There are 8 hidden switches. A switch that is on adds its own fixed numbers to the row, and there is some noise. The rows also spread widely along 14 directions, which tell nothing about the answers.
Known rows, each followed by its switches (1 for on, 0 for off):
[ -6 -36 -25  38  12  42 -32  48 -12  13  19 -25  -8   3   3  42 -15 -27
  38  36 -17   0   9  13  35   8  -7  -1 -13  28   1   2  23  16 -24 -31] -> 0 1 1 1 0 1 0 0
[ 28  -4  34 -10 -23  21 -10  48  57  -5  10  28 -16  40  10  31  -4 -19
  26   0 -10 -29   5 -24   5 -11 -24  19  35 -27  -6   8  25  14 -13  17] -> 1 1 1 0 0 0 0 1
[-13  -4  -5   1 -13  29  16  19  -4  -8  55 -19   0 -17  48  19  -6 -31
  40 -46  35  18 -17  22  29  23  20 -30 -26 -22   3  16 -10 -24  -8  21] -> 1 1 1 0 0 0 0 1
[-15  19 -80  30  15  16 -32  44  -1  35  23 -37 -19  13 -36   7  -3 -24
  14  22 -12 -10 -28  -7  52  10  33 -17 -12  27  -9  20  19  21 -18  -9] -> 0 0 1 0 0 1 0 0
[ 22  -8 -12  39   1  22  50  -8   4  14  30   2  14  22   9  33  19  15
   4  -4 -28  46  10  49   6  -7   4   0  -1   0 -15   2  31 -44  42 -10] -> 1 1 1 1 0 0 1 0
[ 19   9 -10  -5 -21  20  49  27  10   7  40   9  16  18  23  25  18  11
   0 -24  -7   6   3  17   3  -6  13 -29 -14 -34  12  36   9 -37  35  -8] -> 0 0 1 1 1 0 0 0
[ -4  25 -58   1  22  29   9  12 -14  29   9  18 -16   7  17  -8  33  19
 -17 -14   0   8 -12  41   7   9  14 -23 -20 -14 -37  28   4 -13  28 -18] -> 0 0 1 0 0 0 1 0
[-15  22 -43  25  -4   7 -21  -1 -12  38 -52   8  21  26  24   0  -4  17
  -5  36 -36  11  -4   3 -17 -25 -20  10   6  42 -22   0  36  32 -25 -20] -> 0 0 0 0 0 0 1 0
[ 49  19  -2  10  -9 -22  39  -9  33  -3   5   4 -12  -3 -30  15  20  44
   8  13 -36  17   7 -50  25 -29  -1  26  50  22   5   8   8 -19  30  26] -> 1 0 0 0 0 1 0 0
[ 16 -37  -9  15   2  36  -9  51  21  -5  33  25 -57  -3  15  18  -7 -31
  23 -58  26 -21  16  40  19  26 -11  -8   1 -17 -28  16   6 -14  24 -24] -> 1 1 1 0 1 0 0 0
[-19  25 -13  12 -18  25 -28  16  17  16  13 -13  21  21  35  15 -13 -47
  27 -43  20   6 -36  30 -13  16  -8 -11  -9   0  -1   5  14  21 -42  18] -> 0 0 1 0 1 1 0 0
[ 10  21  -2   9 -27  13 -30  29  14  17 -22  -8  31  31  17  28  -7 -16
  30  21  -8 -35  -7   5 -18   7 -24   2  15   3  16  -9   3  22 -16  -6] -> 0 0 0 1 0 1 0 0
[  9 -25 -27  30  47   9  23   1  21  49  35 -20   6  -9  13  13   8  12
  -6 -11  -7  45   0   2  14 -49  -9   0  -8  28 -35  -5 -20   1 -12  -7] -> 1 0 0 1 0 1 1 0
[ -1 -10 -14  -2  -9  24 -15  34  34  16  18  -6  14  -6  47  29  23   3
  22 -28 -22  -1 -17  17  -8   9 -19  -4 -35  16  29  -8   7  10   4 -23] -> 0 1 1 1 1 1 0 0
[-13  -4 -27  18  -4  29   7  49 -21   3  14   8 -24  19  40 -15 -30 -25
  16 -20  31  21 -10 -26  29 -14  35 -24   3 -13 -51  33 -14   6 -35  17] -> 1 0 0 1 0 0 0 0
[ -1  14   0  10  15  40  25  11   7  35  31   9  -9   8  28  20 -22  -7
  40 -16  32 -13   3  -1  -1  11 -12 -27  -1  23 -31  26  14  18 -47  -8] -> 0 1 1 1 0 0 1 1
[  1  -7 -48   6  29   7   3  21   1   8  37 -26 -32 -30  28   2   2  29
  24  17   5  34 -13 -55  47 -40  25   3   7  40 -11  11 -12  28 -54  32] -> 1 1 1 1 1 1 0 0
[ 25  20 -12  40 -31   2  35   5  -1   7  -7   3   7  22  11   3 -24  35
  37   3 -11  26   0 -59  -6 -27  12   1  40  50  -9  12  22  13 -27  10] -> 1 0 1 0 1 1 0 0
[ 32   1 -12  41 -20   6  21  23  50  34  29 -35  50  35  17  31   5  16
  26  -6 -25  24 -21 -12 -20 -32   8  -4   5   9   9 -25  -7   8   0  -6] -> 1 0 1 1 1 1 0 1
[ 28   8 -12   4  42  28  27  16  38  13  38  25 -18   4   3   0  46  33
  -8  -7 -30  40 -13 -12  17 -29  -4  10   9 -11 -35   3 -13 -13  19  19] -> 0 0 1 1 0 0 1 0
[ -2 -32 -35  34 -12  35 -52  86  19 -15   8 -10 -44 -24  15  14   2 -23
  48 -26 -16 -17 -20  -7  28  47   2   5 -25  17  -3 -26 -15  18  23 -23] -> 0 0 1 0 0 0 1 1
[  9  29 -34  43  21  36  20  16   0  46  32 -13  21  44 -18  11  -6 -16
  26  11  13  13 -18  12   7   8  18 -17   6   5 -43  20  -5   8 -22   0] -> 0 0 0 1 0 1 1 0
[  6  54 -39   2 -41   3  19   6  -7 -19  19  -9 -15   8 -10  14   5   7
  34   5   4  -7 -16 -18  36  28  39 -12  19   5  29  37  41 -11  -1  39] -> 0 1 1 0 1 0 0 0
[ 24  22  -6  31 -25  22  27  35  17 -15  37 -14  16  33  -9  29   9 -17
  38   4 -14  11 -19  -8  28  17  28   6  14 -18   6   7  15 -24  12  40] -> 1 0 1 1 0 0 1 0
[ 34  -1  21  18 -14  28   9   9  21 -36   8  25  -7  -7  12  23  29  32
  51  15 -50  33  -3 -18   6  11 -24  39  34  14   9 -17  23  -8   7  20] -> 0 1 1 0 1 0 0 1
[  4   2 -56  -2   2   1 -26  29  26  12  -6   4 -61 -35 -19   8  24   2
   0 -37 -21 -37  -7  29  38  37 -22   8 -12  36   2  -2  28   3  44 -27] -> 1 0 1 0 0 0 0 0
[ 12   5 -10  -4 -37   6   6  25   9  -5  16  -4  18  50   2  33  -3 -29
  -4  16   3 -11  12  36   7 -14  16 -10  21 -62  13  43  18 -27  18   8] -> 0 0 0 0 1 1 0 0
[-25 -29 -31  12  -6  14 -13  15 -18  -2   5  -6 -24 -29  56  12 -19 -10
  16 -24   7  32   5  12  22 -20   0 -13 -19  28   1  13  26   6 -25  -9] -> 0 1 1 0 1 0 0 0

New rows. What belongs after each?
[ 34  11   3  -2  17  22  23  11  33  22  17  21 -10   6  39  15  29  39
  17  -7  11  -4   6   3 -18  -4 -19   9  15   4 -23   2  -8  14 -13  11] -> 1 1 1 1 1 1 1 0
[ 19  29  13  39 -13  33  22   7  -9  20  16   5  22  36   0  16 -31  -9
  45   7  18   3  -5 -19 -11  -1   1 -17  39  12 -20  20   8   3 -39   7] -> 0 0 1 0 0 1 0 0
[-11  55   7 -34  -3  10  21  -4  16  31 -14  33  23  32  29   5   5  15
  -4  12 -17  -6 -11 -31  -7 -33 -28  -3  11   6 -10  40  35  19 -49  22] -> 0 0 0 1 0 0 0 0
[ 32  -6  12   1   6  -3  26 -12  22  -2  11   4  12  -7  14  19  34  35
  -4  12 -39  43   8 -19  12 -47 -17  30  27   0  -2  -3  -9 -22  18  23] -> 1 0 0 0 0 1 0 0
[  8  22 -18  13  -8   5  46 -16   3  -3  39   5 -20   5  16  -6   0   2
   7 -48  16  46 -14  -1  26 -12  33 -18   9  -1 -15  27  14 -33  13  34] -> 1 1 1 0 0 0 0 0
[ -2  22 -34   8  24  31 -13  -8  13  42 -22  43 -13   3  17  -4  24  17
   4 -24 -19  -5  -5  41 -20  17 -48   7   0  39 -41  -3  24  23  -5 -39] -> 0 1 0 0 1 0 0 0
[  2   7   8   5 -40 -12  32  -7   0 -16  -6  22 -16  14 -23  36 -35 -22
  11  -2 -24   0  32  -2  33  -6 -14   5  33  17  15  50  84 -33   9   4] -> 0 0 0 0 0 0 0 0
[ 20  44 -42 -16   1  -5  15   3  28  20  -9  22  -9  -7   8  -7  49  72
 -15   0 -50  13 -26 -39  -2 -17  -3   4  -1  28   8  10   5   4  28  -1] -> 0 0 1 0 0 1 0 0
[ 22  42 -22  15 -13  29  77   5 -19  -4  34  29  14  26   0  -5  30  41
  13  -9 -22  39 -11 -16  20   4  39 -10  10 -25 -29  50   9 -48  25  21] -> 1 0 0 0 1 0 0 0
[  2  19  19 -28   7  29 -31  44  36 -19  -5  43 -25   1  34  -5  20  -8
  21 -15  -6 -15 -22 -34  13   3 -33  23  18 -17 -22   3 -16  25 -33  44] -> 0 0 0 1 0 0 0 0
[ 25  -1  16  -1 -29  15   7  37  26  18 -14  28  -1  27  19  19  -9   6
  13  -8 -11 -40  17 -19 -12 -13 -31   0  20   3  -3  10  20   6   4 -22] -> 1 0 1 0 0 0 0 0
[ 10   2  -9  20  18  42 -21  35  24  10  36 -13  15  15  30  12  21 -15
  25   0   3  19 -34  -4   8 -14   0  -6  -3 -20 -10 -24 -35   9 -19  20] -> 0 1 1 1 0 0 0 0
[ 27  -7  11  25 -34  -8  22  -3  14 -24   2  -2   3   0  -6  28 -10   2
  25  -1 -24  23  15  -9  13 -11  -9  10  38   6  15  -2  19 -32  32   7] -> 0 0 0 0 0 0 0 1
[ 26 -28  -8   2  11  16  -8  27  33  15  -8  39 -14   6  30   2  34  49
 -19   2 -56  20   5 -27  -6 -52 -25  19   3   6 -10 -13   1   3  34 -34] -> 0 1 1 0 0 0 0 0
[  9  21  -5 -14 -16  -7  -8  18  25  20 -15   0 -11  18  16   9 -24  -8
  15   3  22 -37   3 -33  -1 -18  -8   0  39   7 -15  22   4  40 -48  16] -> 1 0 0 0 0 1 0 1
[ 11  14  -9 -18 -33 -14  21  -8  -8 -30   4   4 -17 -20  40   7   1  13
  -4 -27  19  20   1   0  12 -17  19 -15  15 -18  23  31  -2 -32  26  35] -> 0 0 1 0 0 1 0 0
[ 23  11   3  39 -64  30  19  28 -30 -35  -8   7   7  44   4  37 -10 -16
  47  16 -12 -11  20  47   3  51  10   9  31 -19   4  26  55 -36  24   8] -> 1 0 1 0 1 0 1 0
[ 30 -16  -8  26  26  49  -1  17 -10   9  44 -13  10  15 -18  40  33  -6
  20  53 -14   9  12  47  23   4  -6   8  15 -36  -5   2 -12 -29  22  -9] -> 0 1 1 0 0 1 0 0
[ 12   0 -19  28   1  24 -22  18   7 -13  -4   2 -14  -7 -26  34  24 -13
  27   8 -42   7  -4  42  25  44 -30  29  10  21   5 -12  24 -12  26  -7] -> 0 0 0 1 0 1 0 0
[ 37  -4   7  48 -28  24  17  16 -14   8   0   6  25  37   9  13 -23   1
  22   6  -2  11   7  -2 -18 -21   1 -16  34  -1 -15  -1  -2 -17  20 -21] -> 0 0 1 0 0 0 0 0
[ -5  14 -39   2  31  55 -27  50  -7  13  43 -15  12  16 -13  19  49  -9
  18  50 -31  11 -31   9  43  15  17   4 -20 -32 -11  17  -8   1 -15  13] -> 0 0 1 0 0 1 0 0
[ 16   1 -55  10  28  10 -13  32   5  30  24 -26 -34 -34   3   1  13  14
   7  -4  20 -13 -10 -14  33 -11  11 -29  -9  16  -6   0 -41   9   9 -16] -> 0 0 1 1 0 0 0 0
[ 14  47 -39  16  -7   0  16 -11  11  24  -2   9 -20   3  13 -16  -6  21
  11 -51  24   6 -20  -2 -17   3   3 -23  21  40 -18  17   5  15 -11   5] -> 0 0 1 0 1 1 0 0
[ -6  -6  -2   9 -25  20  24  12 -10  -5  27   6   6  34  30  29 -26 -22
  20   1   4  32   7   1  11 -28  22 -16  10 -18  -1  50  44 -15 -29  14] -> 0 1 1 0 1 1 0 0
[ -7  50 -38  23  -3  28  48  14 -10  57  18   2  22  15  12  -5  -4  21
  29 -23   9  -8 -27 -33   2  18  17 -34 -28  34 -29  29  -1   6 -18 -16] -> 1 0 0 0 0 0 1 0
[  3   6   1  36  17  37  11  27   1  18  22  -3   3   5 -23  24 -10   0
  57  37 -33   7  -3 -51  38  10 -21  26  17  51 -26   5  26  18 -52  13] -> 1 0 0 0 0 0 1 0
[ -2  34 -51  -3 -16  16  -8  33  -2   0  10  12 -59   3   9  -7 -18 -10
  31 -29  43 -36 -12 -13  22  35  28 -27  12  16 -11  49  20  21 -24  12] -> 0 1 1 0 1 1 0 0
[ -5  -7  22 -24  15  17  25  -5  21  24  29  12  10 -25  64  10 -12   2
  20 -46  33  17   1 -11 -14 -39 -32 -21  -4  -2 -21  17 -28   8 -47   8] -> 0 0 0 0 1 0 0 1
[ 11 -15 -28  28 -19  13  18  18 -15  20  20  -8  -5   3  35   0 -28 -11
   5 -37  47   5   9  -3   0 -22  30 -52  -4 -11 -11  15 -33 -19  29 -29] -> 0 1 0 0 0 0 0 0
[-23   2 -10  22  -7  30 -19  43  40  26  30 -12  10  12  19  24  -9 -47
  31 -51 -10   3 -37   7  14  17 -12  -1 -37  21  -5  -9  28  15 -25   1] -> 1 0 1 0 0 0 1 0
[  4  21 -42 -13 -11  -5   6  33  30 -11  31 -16 -48 -14 -22  23  12 -11
  21 -21  -1 -21 -11  -1  54  31  21  -4   5   5  13  30  23  -6   9  28] -> 1 0 1 1 0 1 0 1
[ -8  18 -54 -30  12 -11 -30   3  17   6  -5 -16 -20 -17  40  -3  34  23
 -16  24  -1  12 -13  -8  24 -48   8   3   7  -5  13   5  -3  23 -20  31] -> 0 1 1 0 1 0 0 0
[ -4 -24 -42 -24   5  14 -42  64  13 -10  26 -31 -33 -24  25  30  19 -25
   4  11  11 -27  -1  22  47   5  14  -8 -25 -36  18  16 -14   1  12  12] -> 0 0 1 1 0 1 1 0
[ 40  -9  46  -5  28  36  40   6  41  18  53  31  -1   7  12  20  21  22
  15  -8  -2  12   6 -32   3 -38 -26   1  23 -21 -19  11 -21 -16  -3  10] -> 0 1 1 0 0 0 0 0
[ -8   2 -28  19 -12 -11  16  -1  30  24   9   7 -24   0   7  14 -33 -34
  -2 -90  15   8  -5  31   5   2  -8 -29  -8  33  -9  22  31 -11  21 -20] -> 0 0 0 1 0 1 0 0
[ 11  15 -23  -4 -36   0  -7  28  22  13  -1   4 -21  -7  10  25  -8   8
  21 -22   0 -48   1 -18   3  17  -5 -19  -5  31  34  14  25   9  19 -27] -> 0 1 1 0 0 1 0 0
[  6  -8 -29  58 -21   5  17  19  27  21  21 -13   1  35   9  17 -32 -13
  22 -28 -11  32  -7 -20   9 -28  26   0   9  35 -13  -2  43   6 -10   0] -> 1 1 1 0 1 0 1 0
[ 11  -2 -34  28  -7  30 -39  22 -13  -8 -25   6  -8  15  -8  17  30  -4
   7  33 -47   8   0  56  12  22 -21  29  14  -6  -6 -18  24 -10  37 -20] -> 0 0 1 0 0 0 0 0
[  0  49 -15  -2 -16   3  33 -18 -21  -1   7   0   8  29  10  14  -7   8
  13  31  10  18  -2 -10  12 -17  26  -6  33  -5  -6  50  33  -9 -37  51] -> 0 0 1 0 0 1 1 0
[ -9 -13 -20   8   8  28  33  16 -18  47  11  -7  19 -19  72  12  -5  27
   9 -27  16   7   6  11 -14 -13  -6 -39 -47  22 -17  11 -18  -4  -5 -40] -> 1 0 1 1 0 0 1 0
[ -5 -12 -24   2 -14  20  23  15 -30  15   3  -2   7  16  26  29  -2  10
  -4  26 -10   9  24  38  11 -12  13 -18  -2 -17 -10  47  33 -21   5 -25] -> 1 0 1 0 0 1 0 1
[ 26  -6  50   6 -33  19  -3  -6  24  -8 -10  22  16  19  30  44  -7 -10
  29 -11 -11 -10  16  22 -28   0 -49  14  32   2  22  -7  28  -7   1  -1] -> 0 1 1 0 0 1 0 0
[ 16 -27 -26  21   6  47  -9  53  -4  19  41 -23   0   8   2  38  17  -7
  33  29  -5 -15   8  31  24  20   6  -3 -12 -12  -1   9  -4  -4   7 -29] -> 1 1 1 0 1 1 0 0
[ 30   4 -13   8  -7  29   9  41  18  32  16  -2  12  29   0  31  12   1
  11  12  -5 -37   7  25 -11   5 -10 -23   4 -27  -2   9  -7  -5  29 -37] -> 0 0 1 1 0 0 0 1
[-22   6  11 -41  -3  35  20  50  21   9  28  27   5  22  51  22  10  -5
  12  -7 -17   0  -8 -19  18 -16  -4  -9 -25 -34 -13  53  28   1 -42  19] -> 1 0 1 1 0 0 0 1
[  7  -4 -38  41  -7  22 -24  26 -16  15  -9 -34  29  57 -10  38  10 -41
   3  58 -14  -1   4  80  11   9  10  15  20 -34 -16   0  16  -6  15  -2] -> 1 0 0 1 0 1 1 0
[ 16 -13  37  11 -19  23  20  30  40  32  45 -20  62  25  41  42 -10  -8
  31 -15   0   8  -9 -30 -21 -48 -11 -16 -14 -15  26   5 -13   0 -31  -3] -> 0 0 1 0 1 1 0 0
[ -1  18 -21  -5   2  19  21  18  13  31  25   0 -19 -33  17  17 -14   8
  38 -44  20 -29  -3 -17  11  20 -19 -32 -22  49   6  24  14  14 -29 -19] -> 0 0 1 1 1 0 0 0
[ 31 -34   2  53  -3  29   5  35  29  19  27  -2   3  46 -11  38 -16 -12
  33  14 -21   9  12  -5   4 -23  -6  13  29  12 -17   1  27   6  -8 -23] -> 1 1 1 0 1 1 0 0
[  0  19 -24  10  -7   3   5  26  22  13 -14  23 -18  31 -11   8   4   8
   0  10 -37   7  -3 -22  19 -14  -1  24  20  17 -29  25  44  13 -10  12] -> 1 0 0 0 0 1 1 0
[ 45   2  -7  27 -35  -2  38  14  36  32   0  14  -3   3  19  22  -2  39
  14 -44   0 -34  15 -15 -26   1 -12 -20   3  32  10 -13   3  -9  57 -47] -> 1 1 1 0 0 0 1 0
[ 10  38  47  -1 -15  22  -3  -7  29 -24  -4  18  35  21   1  35  25  -7
  43  31 -52  14 -13  -8   8  12 -49  55  34  -1  17  -9  40  -4 -28  58] -> 0 0 0 0 0 0 1 0
[ 26 -42   4  57 -20   0  19   5  12  10  -1 -10  24  45  -2  40 -18  -8
   0  25 -44  45  30  14   3 -59  -7  25  34   4 -10  -8  47 -25  24 -15] -> 1 0 1 0 0 0 1 0
[-18 -21  -6  12  28  27  -4  13  16  43  28 -27  46 -20  49  16  14  -4
  10 -17 -16  36 -22  -6   8 -39 -26  -4 -40  20 -12 -24 -31   7 -26 -10] -> 1 0 0 0 0 0 0 0
[ 20  12  60 -17 -34  30  24  36  42 -15  19  34  23  33   0  51   8 -16
  40  -5 -40 -23   4 -11   9  25 -40  24  13 -21  18  25  40 -17   0  22] -> 1 0 0 1 0 1 0 0
[-11 -23  -3 -18 -21   0 -57  55  51   9 -17  -6 -19   2  56  28  -7 -26
   8 -14  -5 -37   0 -10   5 -24 -31  14 -11   6  18 -15  22  43 -22   1] -> 1 1 1 0 0 0 1 0
